The rows are grouped in 4 different ways at once. Each group adds its own fixed numbers to the row, and there is some noise. The rows also spread widely along 14 directions, which tell nothing about the answers.
(in the rows, 128 means zero)
Known rows, each followed by its group in each grouping:
[118  78 148 123 141 121 136  78 103 137 129 165 124 146 146 107 123 156
 123 159 128 148 131 118 125 104 149 186  88 142 124 115 144 139 147 111]
led C N (1)
[128 138  84 184 140 139  97 124 122 144 160 123 129 131 175  62 124 102
 126 136  62 146 146 149 107 168 142  92 186 135 146 130 166 114 120  46]
Gav Y K (2)
[ 81 170  98 197 140 141  96 130 113 193 142 136 144 115 126 119  71 103
 151 125 124 138 143 159 101 140 134  73 160 110 125 148 140 141  65  99]
ribe H X (2)
[149 121 151  93  91  98 144 131 128  45 116 122 136 119 126  83 130 102
 115 132  62  99 148 120 135 125 147 164 142 136 102  60  66 152 120 136]
Vus J N (0)
[146 127 102 153 119 188 107  92 145 138 119 161  86 101 134 193 147 149
 158 161 138 128  64 134  84  82 142  89 134 138 126  92 132 139 123 110]
puguf Y K (3)
[144 118 142 139  94 126 170 108 132 138 127 115 103 169 119 138 117 159
 141 138 178 119 108 118 102  81  91 128  84 160 121 102  99 117 138 153]
Vus C X (3)
[ 99 136 140 157 136 126 116 120 158 129  86 137 121  76 132 142 146 156
 110 111 116 140 142 133 113 166 151 132 140 161  98 158 136 125 142  95]
puguf B X (1)
[161  71 148 147 172 103 135  84 133  92  86 166  91 122 183 139 135  95
 121 147 144 159 149 177 104 117 134 173 115 127  76  87 155  98  97 132]
Gav B X (0)
[140  90 103  69  86 124 118  96 156 101 123 157  85 139 169  82 157 172
 126 196 100 136 108  89 144  88 135 160 127 161 105  73 117 136 173  86]
ribe J K (0)
[134  75 126 166 152  86 129 149  73 122 114 163 106 130 159  61 142 112
 141 164 126 150 217 135 137 142 177 126 122 154  81 152 125 125  85  75]
rodip H X (2)
[119 175 103 127  76 157 125  93 188 139 120 127 101 110 131 175 127 174
 148 164 150 147  82 139 117 127 108 111 104 131 118 126 151 180 160 128]
rodip J X (2)
[147 104 129 147 148 100 132 133 165  84  82 146 113 148 148 142 125  92
  86 119 115 123  98 191 124 123 132 118 107 116 100  79 125 122  82 116]
led B N (2)
[145 181  88 127  56 127 115 167 140 123 141 122  98 169 107  95 118 164
 143 218 112 145  97 120 162 160 125  86  76 132 123 103 132 198 111  83]
rodip B X (0)
[108 168 135 167 102 136 130 125 167 129  91 135 129 111  93 162 113 165
 135 137 135 150 109 144 124 148 159  90  80 118 130 178 133 231 133 137]
led Y K (2)
[206 104 158 162 130 121 133 104  82  82 180 123 105 160 116 169 125 137
 142 148 120 158  80 144 107 120 116 143  94 159 138 122 141 160  85 109]
led B N (1)
[ 94 134 117 146 134 136 129 116 170 152  68 181 123 117 130 128  90  95
 134 130 170 121 141 162  99  68 133  76 134  84  83 100 101 167  88 165]
led Y K (2)
[118 161  93 159  80 153 143 130 184 142  87 135 113 119 142 114 149 154
 151 161 167 141 148 137 118 142 135  48 106 116 112 142 141 193 169 124]
rodip Y K (1)
[120 172 134 138  98 104 123 160 156 125  94 159 117 113  92 104  91 152
 146 175 145 157 142 139 144 140 128  95 111 111  65 153 104 222  89 135]
ribe B N (1)
[150 112 119 197 170 169 138 131 113 174 111 164 112 128 150 104 105 113
 128 152 138 127 106 162  75  91 125 103 148 100 141  75 122  94 123 116]
puguf Y X (1)
[187 159 148 171 138 147 144 105 141 107 161 104 125 117 133 119  98 135
 119 117  82 138  60 163  82 124  78 148 177 133 151  85 124 115 155 131]
led J K (3)
[156 103 127 177 129 174 137 118  96 130 169 140 131 140 118 130 116 117
 149 125 105 124  97 119  91  89 164  76 126 115 178  94  99 172 100 109]
Vus H X (1)
[157  99 146 160 124 189 150  75 120 142 105 154  88 113 150 202 165 171
 174 178 206 122 106 134  72  77 127 124  74 138 123  93 140 123 157 163]
rodip B N (1)
[121 119 123 173 121 150 124  78 101 148 178  98 138 127 148 144 125 131
 133  89  99 128 119 123  77 124 124 125 162 170 171 142 143 104 130  87]
ribe Y X (2)
[117 129 181 162 122 127 140 148  96 103 146 114 151  97  65 117 126 174
 106  74  45 109 109  86 123 141 183 135 139 177 168 172  61 174 135  95]
led H X (2)
[118  68 115  90 113 107 104  32 180 129 178 144 100 155 158 124 125 166
 103  94 119 177  89  97 113  73  92 157 126 181 133 138 164 154 148  80]
puguf B K (0)
[107 165 119 142 119 124  96  76 152 160 101 121  94  79 171 159 137 162
 159 166 150 149 137 150 108 160  94 167 156 186  56 143 179  67 152 105]
Vus C K (2)
[148  84 159 166 141 122 137 125 104  74 146 116 132 114 116 140 150 132
 116  70  79 117 135 120  95 124 166 118 145 187 139 156  89 128 111  96]
Vus J N (3)
[119  93 105 125 137 130 115  62 126 138 173 151 136 137 187  70 107 106
 126 136  98 166 152 129 104 110 129 153 169 117 136 104 160 142 131  86]
ribe J X (1)
[128 178 172 173 121 147 126 106 104 153 155  99 126  76 104 159 110 168
 157  96 143 113 125 124  66 129  67 137 187 195 100 153 113  83 135 135]
rodip B N (1)
[138 105 145 183 150 164 157 128 129 146 109 154 121 140 118 139 108 131
 133 127 142 110  88 149  89  72 144  95  95  95 156  95  93 149 121 153]
Gav H N (2)
[152 170 138 181 105 166 139 129 138  99 135  95 137  89  85 188 121 118
 131  70  82  96  79 149  91 138 130  70 157 148 153 117  91 147 111 134]
rodip C X (0)
[123 137 119  99  52 129 158  71 138  85 130 105 125 142 134 159 162 144
 149 144 134 122 134 101 132 136 149 141  77 153 128 101 135 175 154 136]
led C X (3)
[ 65 151 103 126 123 120  96 167 202 145  45 156 111  91 138 110 142 160
  84 133 105 119 129 136 146 160 158  86 159 154  68 130 116 100 129  58]
ribe B X (1)
[157  98 128 164 112 111 174 100  83 104 130 127 126 176 150 119 124  73
 159 152 177 127 190 160 107 109 136 117  71 112 114  90 132 149  84 166]
rodip C X (3)
[100 158 108 119 109 154 144 131 198 150  67 172 114 119 128  90 114 170
 116 180 137 130  85 131 127 100 135 107 112  83 113  76 111 177 178 134]
led Y N (3)
[170 143 115 167 108 158 105  90 100 120 172 110  95 107 115 227 134 137
 171 128 123 140  63 136  90 123 117 106 131 176 134 124 148 131  86  98]
puguf H X (0)
[119 126 117 131  82 121 140 132 134 105 100 131 117 141 140 125 162 140
 143 162 158 117 165 116 131 141 153  96  86 147  99 119 124 154 130 116]
led B N (1)
[149  64 153 164 166 127 173  77 176 105 106 151 124 118 158 121 135 129
 102  69 132 159 125 150  88  98 131 125 123 120 136 142 133 157 170 141]
Gav C N (1)

New rows. What belongs after each?
[107 132 112 150 118 130 104 121 127 154 148 144 123 144 118 132 104 148
 143 146 125 152 109 128 126 128 145  93 105 137 125 146 144 176  93  82]
Vus H N (1)
[104 113  84 203 126 166 135 114 154 180 101 142 120 135 168 146 146 129
 159 128 193 132 152 151  86 113 147  24 104 116 137 148 157 137 135 119]
ribe H K (1)
[136 151 133 132  80 104 143 134 142 146 147 103 107 174 102 123 101 164
 118 125 156 122  95 114 116 106  61 122 112 178 111 114 103 112 119 116]
puguf B X (1)
[164 109 170 140 136  94 132 109  94 127 140 145  92 114 110 134 105 174
 152 149 147 165 124 123 112 103  89 173 142 193  65 167 115 122 108 120]
ribe C N (1)
[ 99 124 139 132 133 164 106  99 159 121  60 193  97  59 112 216 143 179
 148 172 145 149 103 133 119 110 201 134  93 126  86 145 126 191 119 134]
ribe J X (3)
[131 125 133 160 161  85  95 138 101 144 179 152 128 170 100  85  34 108
 107 131  81 170 107 162 128 116 113 138 141 133 118 146 122 159  30  79]
Vus J X (2)
[147 114 103 139  95 133 140  96 142 102 145 115 121 157 156 120 142 109
 128 124 113 126 118 133 108 111 129  97 129 138 145 100 132 154 132 107]
led Y K (2)
[130 126 123 124 117  87 130 152 138 129 142 128 121 194 123  73  89 125
  88 127 115 120 100 139 136 108  87 117 127 150 108  85 107 108  91  87]
led B N (1)
[179 110 160 151  91  96 162 143 139  71 127  97 100 138 117 111 168 194
 125 139 116 150 123 106 132 156 129 133  81 189 129 171 106 170 171 105]
Vus B N (2)
[119 149 109 174 154 146 114 113 127 157 138 132 143 154 161 110  85  78
 115 130 119 113 106 186  89 126 100 110 155  95 134  51 152  82  89 111]
led B N (1)
[134 100 125 169 117 135 148  86 149 115 139 108 111 117 152 161 164 163
 139  91 154 158 143 120  87 131 131 101 120 186 136 187 149 134 163 106]
Vus J X (3)
[136 114 116 153 115 171 106  89  49 145 188 169 116 109 117 124 120 134
 201 185 123 148 147  87 103  89 171 115 142 136 136 139 117 193  89 103]
led C X (2)
[191  59 124 154 159  98 145 113 169  96 149 160  84 147 147  96 126 157
 102 113 121 200  83 144 114  84 105 105 133 152 127 174 133 181 139  84]
led J N (2)
[169  58 150 160 151 111 132 109  50 105 175 136 113 144 125 118 120 102
 123  88  95 119 139 112  84  78 131 142 163 192 133 118  90  89  73  91]
puguf Y X (0)
[126 100 154 109 102 136 133  82 122  96 122 122 125 148 138 159 148 140
 108 147  95  90  86 124 120 109 151 196  68 142 154  47 119 120 140 129]
puguf B N (2)
[138 110 178 164 148  62 152 118  80 114 161 107 146 150 118  55  80 125
 110  84  98 152 181 130 106 138  98 182 144 170 117 171 117 125 113 121]
Gav Y N (0)
[ 93 169 144 153 129 132 103 106 103 136 137 121 159  90 134 117  91  78
 141 105 100 102 177 141  88 148 125 136 198 133  92  90 112  94  72 124]
Vus B X (1)
[136 138 131 137 132 105 123 124 129 103 136 105 138 160 135 107  98 102
  83 112  46 111  85 168 132 155 116 166 132 141 138  67 134  87 107  92]
Gav C N (0)
[164 148 129 160 108 108 126 132 115 110 139 102 105 129 134 134 123 131
 148 144 133 130 127 146 105 140  85 118 143 170  93 122 126 103  97 116]
ribe B N (0)
[136 127 157 148 114 158 151  80 122 149 112 117 101 102 146 152 151 200
 158 175 152 126 106 114  94 119 112 185  99 166 128 118 138  96 208 143]
Vus C N (2)
[123 140 125 151 153 127 132 134 183 144  82 144 112 117 136 122 111 151
  88 121 115 133  70 170 119 129 104 121 143 137 103 106 132  96 149 101]
led C N (1)
[102 175 129 149 136 147 103 112 135 177 149 136 133 118 123 108  75 162
 122 152 103 138  89 151 108 134  95 152 151 129 126 113 147 123 139 103]
rodip J N (1)
[104 155  96 155  80  99 143  87 182 130 145  96 145 159 147  97 107 116
 142  97 150 168 171 143 119 158 104  77 108 127 123 171 167 200 134 128]
Vus C K (3)
[ 89 133  99 189 122 119 131 127  83 167 151 126 154 164 137  73  94  82
 149 120 148 119 203 141  94 126 136  81 124 117 134 132 132 140  81 117]
puguf Y N (3)
[109 147 135 176 144 127 117 171 157 168  71 151 107 157  99 143  83 140
  97 140 148  96  79 184 118 100 112  88  92 126 104  96 101  99  78 127]
rodip B K (2)
[ 92 127  92 143 148 128 106 122 218 136  69 150  98  90 172 134 151 149
  84 110 105 147 108 162 121 151 140 106 163 153  91 144 155  92 156  62]
Gav J X (2)
[117 118 184 190 149 134 129  87  60 143 166 110 148  92  91 166 112 154
 136  67 105 126 143 111  81 136 139 168 145 199 145 189 116 110 119 116]
puguf C X (1)
[167 133 144 104  90 129 152  98 111  74 116 131 105 131 134 155 138 114
 146 169 123 111 109 130 112 102 133 167 118 138  99  41 103 131 111 147]
led Y X (3)
[157 135 158 186 144 145 160 123 101 146 149 116 140 168 139  87  88 115
 122 140 127 112 107 158  82 114  90 145 117 102 160  61 118  99 131 149]
Gav B N (1)
[ 82 140  79 123  75 140 132 116 189 134  80 141 115 137 142 159 155 145
 142 151 167 121 120 132 136 122 160  59  69 116 114 122 141 188 137 117]
led H N (2)
[ 99 171 114 172 122 144  99 137  89 186 139 131 129 155 104 135  77 136
 138 180 119 113  89 154 113 131 126 131  97 122 139 102 141 123  85 102]
puguf Y N (2)
[104 116 185 190 171 135 134 139 117 129 115 148 169  95  71 129  80 129
  91  46  72 113 116 140  91 110 170 108 156 124 153 164  70 172  96 128]
ribe Y N (1)
[ 52 159 126 164 112 123 115 157 133 165 103 151 149 127  68 125  81 140
 137 106 147 120 160 121 119 118 167  52 107 128 108 186  91 205  71 123]
Vus Y N (3)
[ 94 134 108 115 103 132  88 118 164 147  92 182  87 123 110 169 125 178
 142 175 151 157 107 120 141 113 159  96  98 154  70 161 141 190  97  86]
Gav Y K (1)
[138 101 144 113  95 154 149  73 153 131 158  97 103 146 148 147 159 196
 106 107 120 100  58  95  91  77  80 163 125 196 164  86 116  76 203 105]
rodip B N (2)
[151 170 123 121  79 101 122 126 135 117 157 133  99 128 101 101  98 160
 166 175 125 174 123 113 133 128  96 124 139 150  81 160 119 213 105 110]
Gav Y N (2)
[128  84 139 185 147 167 142 123  71 120 122 161 152 137 125 127 129  86
 139 129 114  98 160 144  93 102 207  85  98  92 163  97 105 174  86 132]
rodip Y N (1)
[132  82 126 143 125 163 155  59 145  97 159 141 139 108 167  98 157 128
 133  96  94 150 152  99  87 106 168 127 149 120 174 126 127 186 180 120]
Gav J X (3)
[164  68 170 142 145 132 144 114  84 119 132 169 100 103 111 109 142 174
 142 148 122 134 125  90 105  75 144 162 133 174 111 135  82 136 144 116]
puguf C N (1)
[134 167 141 183 108 125 141 166  91 139 149 100 132 132  81 114 100 138
 132 106 107 108 124 120 102 132 118  89 154 169 136 153  80 128  98 107]
led Y X (2)
[ 81 135 159 141  96 148 106  80 109 133 142 100 145 131 107 182 126 161
 129 105 108  92 113 105 101 131 151 154  94 180 157 123 125 121 125 122]
Vus B K (0)
[141  98 137 148 105  93 156  70 139 112 173  96 143 167 145  88 108 120
 121  72 121 153 152 123 103 117  93 130 120 159 148 151 135 161 145 131]
Vus C K (0)
[128 116 168 165 173 132 131 140 155 142  80 169 118 135  87 166  64 129
  89 109 122 113  46 182  98  64 125 125 106 103 121  92  83 134  75 151]
Vus Y N (2)
[149  87 133 139 130  95 147 111 122 129 159 116 106 177 155  66 126 159
  95 121 122 148 120 112 115 112  89 154 124 183 137 117 133  85 153  82]
led B X (0)
[173 120 156 209 151 197 115 122  92 143 146 134  97  92  87 214 131 172
 160 121 115 109  42 131  68  84 140  88 144 177 158 142  92 109 110 115]
Vus C K (2)
[150  95 137 158 128 129 106 105 121 102 166 128 105 148 104 205 128 145
 129  92 121 139  74 132  99 100 136  92 109 187 134 152 125 147  60  85]
Vus B N (3)
[130 145 121 207 135 171 126 114 116 164 144 134 128 101 108 154 103 150
 159 124 135 150 107 139  86 126 136  75 131 127 157 168 133 167 122 125]
ribe C X (0)
[116 106 123 137 133 114 125 127 133 155 147 149 119 149 133  50 101 151
 110 123  98 136 117 108 123  88 118 121 157 149 129 122 102 131 136  83]
led H K (2)
[159  81 139 176 136 165 173 117 152 100  80 137 107 125 146 167 173 137
 121 120 137 103  95 150  96  98 162  99  83 125 153 100 108 126 162 144]
Gav C N (2)
[ 60 137 137 136  96 146 108  89 119 144 173 118 169 124 110 102 112 145
 125  95  73 120 151  80 115 138 173 131 126 142 177 151 113 187 130  95]
Vus B X (2)
[ 80 142 157 152 129 157 142  96 131 152  85 142 144 108 125 136 115 146
 123 143 115 105 127 135 112 133 168 172  91 107 143  99 121 134 157 153]
Gav C X (2)
[164  93 127 140 123 128 143 114 111 104 132 135 107 127 157 109 145 105
 141 127 127 116 147 126  89  92 118 110 170 158  96  86 100  98 112 109]
Vus Y N (1)
[103 147 154 130 100 152 117  50 145 137 157 108 135 134 106 222 110 174
 125  92 133 124  60 127  94 106 106 160 100 174 150 137 149 145 142 137]
led J K (1)
[132  54 125 101 128 129 152 106 164  93 101 171 115 141 148  74 148 138
  89 125  86 120 112 113 137  75 165 128 110 122 138  75  92 162 166 107]
rodip C N (0)
[105 151  99 197 134 197 106 114 114 189 156 153 126 106 131 112 114 155
 178 151 143 137 137 114  75 105 143  60 159 125 151 156 133 154 137 110]
Gav J K (3)
[166 118 129 122  98 114 150  97 160 120 177 134 119 170 125  83  74 117
 136 110 139 150 108 122  97  51  62 101 154 125 119 102  90 187 112 148]
Vus J K (1)
[139 151 171 149  91 102 143 142  49  95 137 108 142 104  97 106 127 123
 169 149 110 105 195 106 122 161 152 163 124 161  93 127  84 153 101 141]
puguf H N (1)
[142 150 154 145 126  94  90 135 105  89 121 134 125 117 121 120 110 121
 130 175  74 153 145 156 147 193 161 164 117 146  82 123 141 160  69  89]
Vus B K (1)
[191 157 159 190 131 103 120 102  52 107 190 105 109 112  93 174  90 119
 178 132 120 170 122 155  94 153  93 160 145 181  97 167 143 138  50 121]
puguf C X (3)
[147 151 134 127 117 168 112  98 119 110 153 159 117 116 104 159  96 124
 154 172  77 139  59 131 118 103 160 139 126  92 138  59 114 200  81 121]
Gav H X (3)
[150 100 175 169 127  65 157 126  62  99 147 102 133 174  95 155 100  98
 130  76 156 114 173 156 109 116 103 132  98 196  88 160 103 112  43 142]
rodip C N (1)
[135 102 152 131 137 104 135 112 141 115  77 162  92 139 116 188 120 154
 114 148 158 135  86 159 120  90 134 154  73 151  84 123 124 138  97 133]
led Y N (2)
[154  97 172 102 146 117 137 109 154  85  94 164  99 109 106 181 105 128
 104 103 101 107  46 147 107  46 118 161 149 143  81  54  63 115  81 142]
ribe H N (3)
[154  37 128 172 143 147 149  89 105 103 152 131 133 164 178 107 168 113
 119 105 114 123 153 125  90 103 174 107 106 146 179 115 130 123 149  98]
Vus J K (1)
[102 137 163 167 102 127 128  81  96 137 170  93 145 114 103 169 120 156
 150  76 134 124 154 100  84 127 123 137 133 191 141 190 116 140 111 127]
ribe B X (2)
[131 146 136 180 116 183 134 134  53 168 140 144 132 120 110 120 104 115
 187 178 146  85 151 113  82  92 148  98 141 120 128  75  79 115  93 146]
Vus C X (1)
